There are 3 nested groupings, the coarsest first. Each group lies inside one group of the grouping before and may be the whole of it. The rows also spread widely along 10 directions, which tell nothing about the answers.
Known rows, each followed by its group in each grouping:
[ -6  -7  18  -1 -20   3   4  -2   6   0  -8   3 -10   7  -5   2  10  12
 -25  -8  -5  -2] : Q_555 Bato biroz
[ -6  10  -5  -2  -3 -19  -6 -14   9  -5  -7   5   3  23  -7  -6  -3   5
  -2  11  11   3] : Q_741 pamog Fumit
[  9   2   1   7   1  -1   3   9  -4  -7   2  -2  -3  15 -13  13  -6  13
  -6   8  -2 -10] : Q_412 pem tul
[ -2  16  -3   6   9 -13   4  -3   3   0   2   0  -6  -6   3  -6  19  -7
  16  11  -1   7] : Q_412 nuges Mogo
[  9   2   1  -3  -1  -7  -2   2   3  -2 -11   1   5  21  -3  18  -4 -12
  -8   4  17  -3] : Q_741 raza buti
[  1 -18   5 -11  -5  -2  -4  -3   1  -7  -3   2  -4  20   3  -9 -15  -6
 -23 -19  10  -1] : Q_555 Bato vek
[  4   4   1   4  14  -2   6  12 -12  -3   6  -3   8  -2  -7  -2 -11   4
   7   7  -2 -17] : Q_555 Bato papu
[  4 -12   2  -6 -18  -5   6   5  15  -9  -5   9 -22   6   3   5  19   0
  -8  -3  -1  11] : Q_412 pem Zad
[  1  -2  -7 -19   9  -7  -5   8 -12   2   0   3   5  -6   6 -15  -2 -21
   8  -9   8  -1] : Q_555 Vilu verom
[ -3  22  -4   9   8 -15  -2  -5   2  -4   0  -5  16  18 -10  -4  -4   5
  13  23   7  -1] : Q_741 Gegav bef
[-10   2   4  -7 -11   1  -7 -15   2   3   2  -3   5   2   6 -24  14  12
   3 -13 -12  14] : Q_412 pem tuvak
[ -4   0  -1  10  18  -7   3   8   9  -9   3   6  -8   8  -8 -13  -6  18
 -13  20   0 -12] : Q_555 fos bemi
[  8   1 -12  -8   2 -14   4   6   5  -9   4  -2   0   4   9 -14   3 -17
  29  -2   0  13] : Q_412 nuges naro
[ -3  23   0   7   2  -7  -4  -6  -6   8   0  -5  14  -2   2 -12  22  -3
  19   1  -3  11] : Q_412 Mized Rur
[ 10  -5   8   4  -6  -1   0  11   9  -2 -10  -8   5  26   8   2  -6  -9
  -4   0  10  12] : Q_741 Gegav Nog
[  1   8  13  10  -9 -12  -4 -14   5  -2  -9  -8  -3  16   1  -3  15 -10
 -14 -16  10  21] : Q_741 Gegav gud
[ -9  -7   2 -29 -10  -6  -9  -8  -1   5  -8  12   5  -1  -2 -13   7   8
 -10  -9  -4  -5] : Q_741 raza Dasof
[  0   7  -1  14   2  -1   4  -5 -10   0   8  -9  17   1  -5  -9  -1  15
  20   2 -14  -4] : Q_412 Mized risap
[11 -6  0 -7  3  0 10 23 10 -4 -5  1  5  9  9 -2  1 -6 15 10 -1  2] : Q_741 raza fil
[ -1  -4  -4 -16   0   4   1   9   0   9  -3  -1  19  -4  17 -12   0 -18
  24  10   9   0] : Q_555 Bato vek
[-14   6   8 -12  -2   7 -10 -10  -6  12  -1   4   5  -4  -2 -12  13  22
 -11   3  -9  -7] : Q_412 pem tuvak
[-15   2   9   1  -3  10  -7  -4  18   9  -3   6  -4   8   8 -18  12  26
 -14  23  -3   6] : Q_412 pem tul
[ -7  -1   4 -14  -2  -1  -2  -9  -4  10  -6   8   6 -14   1  -6  17   6
  -6  -1  -1  -9] : Q_741 raza fil
[-14   4  10  17  -4  -8   9 -10   7  -9   3   1 -10   6 -13 -12  11  27
 -18   5 -12  -5] : Q_555 Bato vek
[  7  -7   8  13  -4   8   7   6  -5   3   2  -4   7  -9   2   0  10  12
   7  -1 -14  -5] : Q_412 Mized Rur
[ -5   9   1  13  10 -17  -1  -5  17  -9  -1   0 -10  16   4 -19   7   1
  -2   7   6  18] : Q_741 Gegav bef
[ 12  -1   9   0   4  10  -1  24  -7   0   1  -4  -8   4   4   2   4  -1
  -6 -10  -9   1] : Q_412 pem tul
[ 15 -19  -7  16  -4  -9   8  -9   3  -9  -1  -8   5   8  -1   5 -11  -6
   8  -2  12  -2] : Q_741 Gegav Nog
[  9 -20   4 -13 -15   2   7   2   3  -2  -4   1   0  11  -2  10  -8   6
  -7  -2  -3  -9] : Q_412 nuges Mogo
[ 10  -3   4   4  -9  -3   9   2  -7   1  -2  -9  11 -14   4  -2  16 -10
  23  -9  -8   8] : Q_741 Gegav bef
[  4  -5   4 -11 -20  -3   4  -1  -1  -9  -2   1   1  21 -21  14  -7  23
 -11   0 -11 -10] : Q_412 pem tuvak
[  0  -7  15  -4  -2  -1  -7   5  10   1 -11   4 -10  13  10  -3   6  -5
 -25  -6   9  10] : Q_741 Gegav bef
[-11  -2  -5  -7 -14 -13   2 -18  14  -3  -3   6   4   3   2 -13   9  -3
   8   8  12  10] : Q_555 Bato papu

New rows. What belongs after each?
[ -2 -14   6  -9 -15   0  -8 -14   5   5  -7   7  -6  -5  15 -11  20  -6
 -12 -21   4  15] : Q_412 Mized Rur
[ -8  -6  14  -2 -11   1  -2 -10   1  -1  -4   0  -7   1   5 -17  16  -2
 -19 -25  -4   9] : Q_555 Bato vek
[ -1  18   8 -15   3  -6  -5  10  -1   7  -9   9  -6  11  -3  15  11  -6
 -14  11   7  -7] : Q_412 nuges Mogo
[-12   7  -4  -4  18  -4  -2   4   8   6   0   8   0  -6  13 -20   9  -6
   6  22  13  -3] : Q_555 Bato vek
[ -5  -1   2 -10  -1  -1 -11 -16   1   5   1  -7  13  17  11 -22  -9  -3
   1 -13   3  11] : Q_412 nuges Mogo
[ -5   3   3   2 -12 -14  -5 -35 -13  -1  -3  -4  11  -1 -16   0   6   6
 -11 -20   2  -4] : Q_741 Gegav bef
[  6  -2  -2   7   1  -8  11   8   5 -12   2  -1   3  16  -9   7 -15   4
   7  17   7  -8] : Q_555 Bato papu
[ -3   9  -7  -4   5 -18   2  -5  -3 -11   4   3   3  14 -15  -6 -11   5
   3   6   6 -10] : Q_555 Bato papu
[ -6   8   3 -17 -13   5 -16 -16  -8  13  -6   0  18   9  -2   2   4   4
  -7   0   8  -3] : Q_412 pem tul
[  4   4  -5  18  25  -6   7   9  -2  -3   6  -2  -3 -14  -2  -3   5   0
   8  17   5 -13] : Q_555 fos bemi
[ -1 -19   4  -2 -14  -5   9  -8  16  -7  -5   8  -6   8  -2  -4   6  15
 -13   0  -3   0] : Q_741 raza fil
[  0  -6  -7  11  14   0   4  -8   4  -1   6  -5  14  -3  13 -25  -2   3
  20   5   1   4] : Q_741 raza fil
[  6  24  16  13   2   6  -8  11 -12   9  -5 -15  14  15   6  -2  13 -11
   2 -16  -4  16] : Q_412 Mized Rur
[  0   2  14  -3  -8  10   7  20   7   7 -10   1   3   2   8   7  16  -8
  -4  15   3  -1] : Q_555 Bato vek
[ -5   2  -3 -12  13 -10  -5  -4 -13   0   4   8  -5 -17   0 -16   5  -6
   0 -12   2  -9] : Q_555 Bato papu
[ 13 -17   4  -6  -3   0   7   2 -11  -3  -2   0   5  -6  -3   7  -1  -2
  -4 -18  -3 -12] : Q_741 raza fil
[  6  -6   6  -1 -11 -12   7 -10  -9 -12   3  -3 -10   9 -15   3   2   5
  -9 -29 -15  -1] : Q_412 nuges Mogo
[  0  -5   2   5  17   2 -13 -15  -2   8  -2  -3   8   1  16 -13   0 -15
 -11 -12  21   4] : Q_741 raza fil
[  2  -9  -7 -14   8  -5   0   5  -3   1   0   7  10   1  -2  -3  -9   4
   6   8   3 -14] : Q_741 raza Dasof
[ 11   9   4  15   4 -15   4   4  -3 -13  -2 -10  -4  16  -8  -1   1  -6
   0 -14  -2   8] : Q_741 Gegav Nog
[ 13  -6   3  30  18   3   9  13   3 -10   4 -13   1  16   9  -1 -13 -12
   4   5  13   2] : Q_555 Bato vek
[ 12  -3  10  18  -8  13  -2  -6 -17   6   1 -20  20   1   6   2   3  -9
   9 -27  -4   9] : Q_412 Mized risap
[-16  12   7   0 -17 -15  -3 -25   3  -4  -5   2  -3   9 -10 -10  20   3
 -16 -13   2   9] : Q_555 Bato vek
[  1   5   8 -12  24   3 -11  16  -7   6  -1   6 -11   8   8  -4  -5  -3
 -23  -1   5 -11] : Q_412 nuges Mogo
[  1   5   6  13   9  14   3   6  -6  12   3  -4   8 -17   4   6  16  10
   8  20  -5 -10] : Q_412 pem tuvak
[-13  17  -1 -19   3 -19   2  14  15  -7  -8  21 -17  15  -6  -4  12   2
 -12  26   8  -5] : Q_555 Bato vek
[ -6 -12  -4   7  12  -6   2 -14  -4  -5   5   8 -12 -12  -5  -6   2   6
 -17  -1   8 -18] : Q_555 Bato vek
[  0  11 -10   9  16 -17   0  -7  -6  -3   4  -1   1 -10   3 -21  11 -11
  24  -3   0   6] : Q_741 pamog Fumit
[-2 21  5 15  8  2 -7  2  3 12 -6 -3 12 11  3  6 11  4 -1 25 12  0] : Q_412 Mized Rur
[-11   3   7  -8 -15  -6  -5 -12   4   3  -6   8  -9  -3   4 -13  27   7
 -12 -14  -8  13] : Q_412 Mized risap
[-10   0  -6  -4  -4 -24   7 -11   9 -17   5   7 -15   3  -4 -28  12   3
   4 -11  -8   9] : Q_555 Bato vek
[  0   6   2 -14   0 -11 -13  -6 -12   0  -4   0   3  16  -2   0  -9 -19
 -12 -21  19   0] : Q_555 Bato biroz
[ 10   5  11   9   5   1   7  20 -13  -5   1 -11   4   8  -8  -1  -1  -6
  -1  -9  -9  -1] : Q_555 Vilu verom
[ -6  -4  -4  -2  -7  -3   0 -14   0   9   0   7   7 -15   0  -6  15  15
   6  10  -4  -8] : Q_412 Mized Rur
[  1 -11  20   1  -3   4   0  11   6  -2  -5  -3  -7  18   4 -16  -1  14
 -22 -11 -12   6] : Q_741 Gegav gud
[  2  -8  -3   1   2   4   8  14   1  -2   5   4  -3  -7  -2  -1   6  18
  10  17 -12 -13] : Q_412 pem Zad
[ -8   3   6 -22   4  -9  -5   6   2  -3   0  12 -17  10  -3 -15   4  12
 -20  -6 -13  -4] : Q_412 nuges Mogo
[ -1 -11  -4  -6 -13  -8   3 -16  -5   4  -4   7   5 -20  -4  -4  14   2
   9  -4  -4  -9] : Q_741 pamog Fumit
[  9 -10   8  -9 -19  -9  12  11   3 -12  -5   3  -7  10 -12   5   7   4
  -2 -17 -19   0] : Q_741 raza buti
[ -9  21   1  -7   8 -21  -2   5   9  -9  -3   7  -5  23 -13 -11   1  16
  -7  18  -1   0] : Q_741 Gegav bef
[ -4  -7   4   4  -4 -13   7   1  16 -11  -3   7 -19   8  -3 -13   9  17
 -12   5  -8   2] : Q_741 Gegav Nog
[  1   6   0   3  26  -1   3  25   4  -1   1   6  -7  -7   3  -7   5   1
  -1  26   3 -14] : Q_555 fos bemi
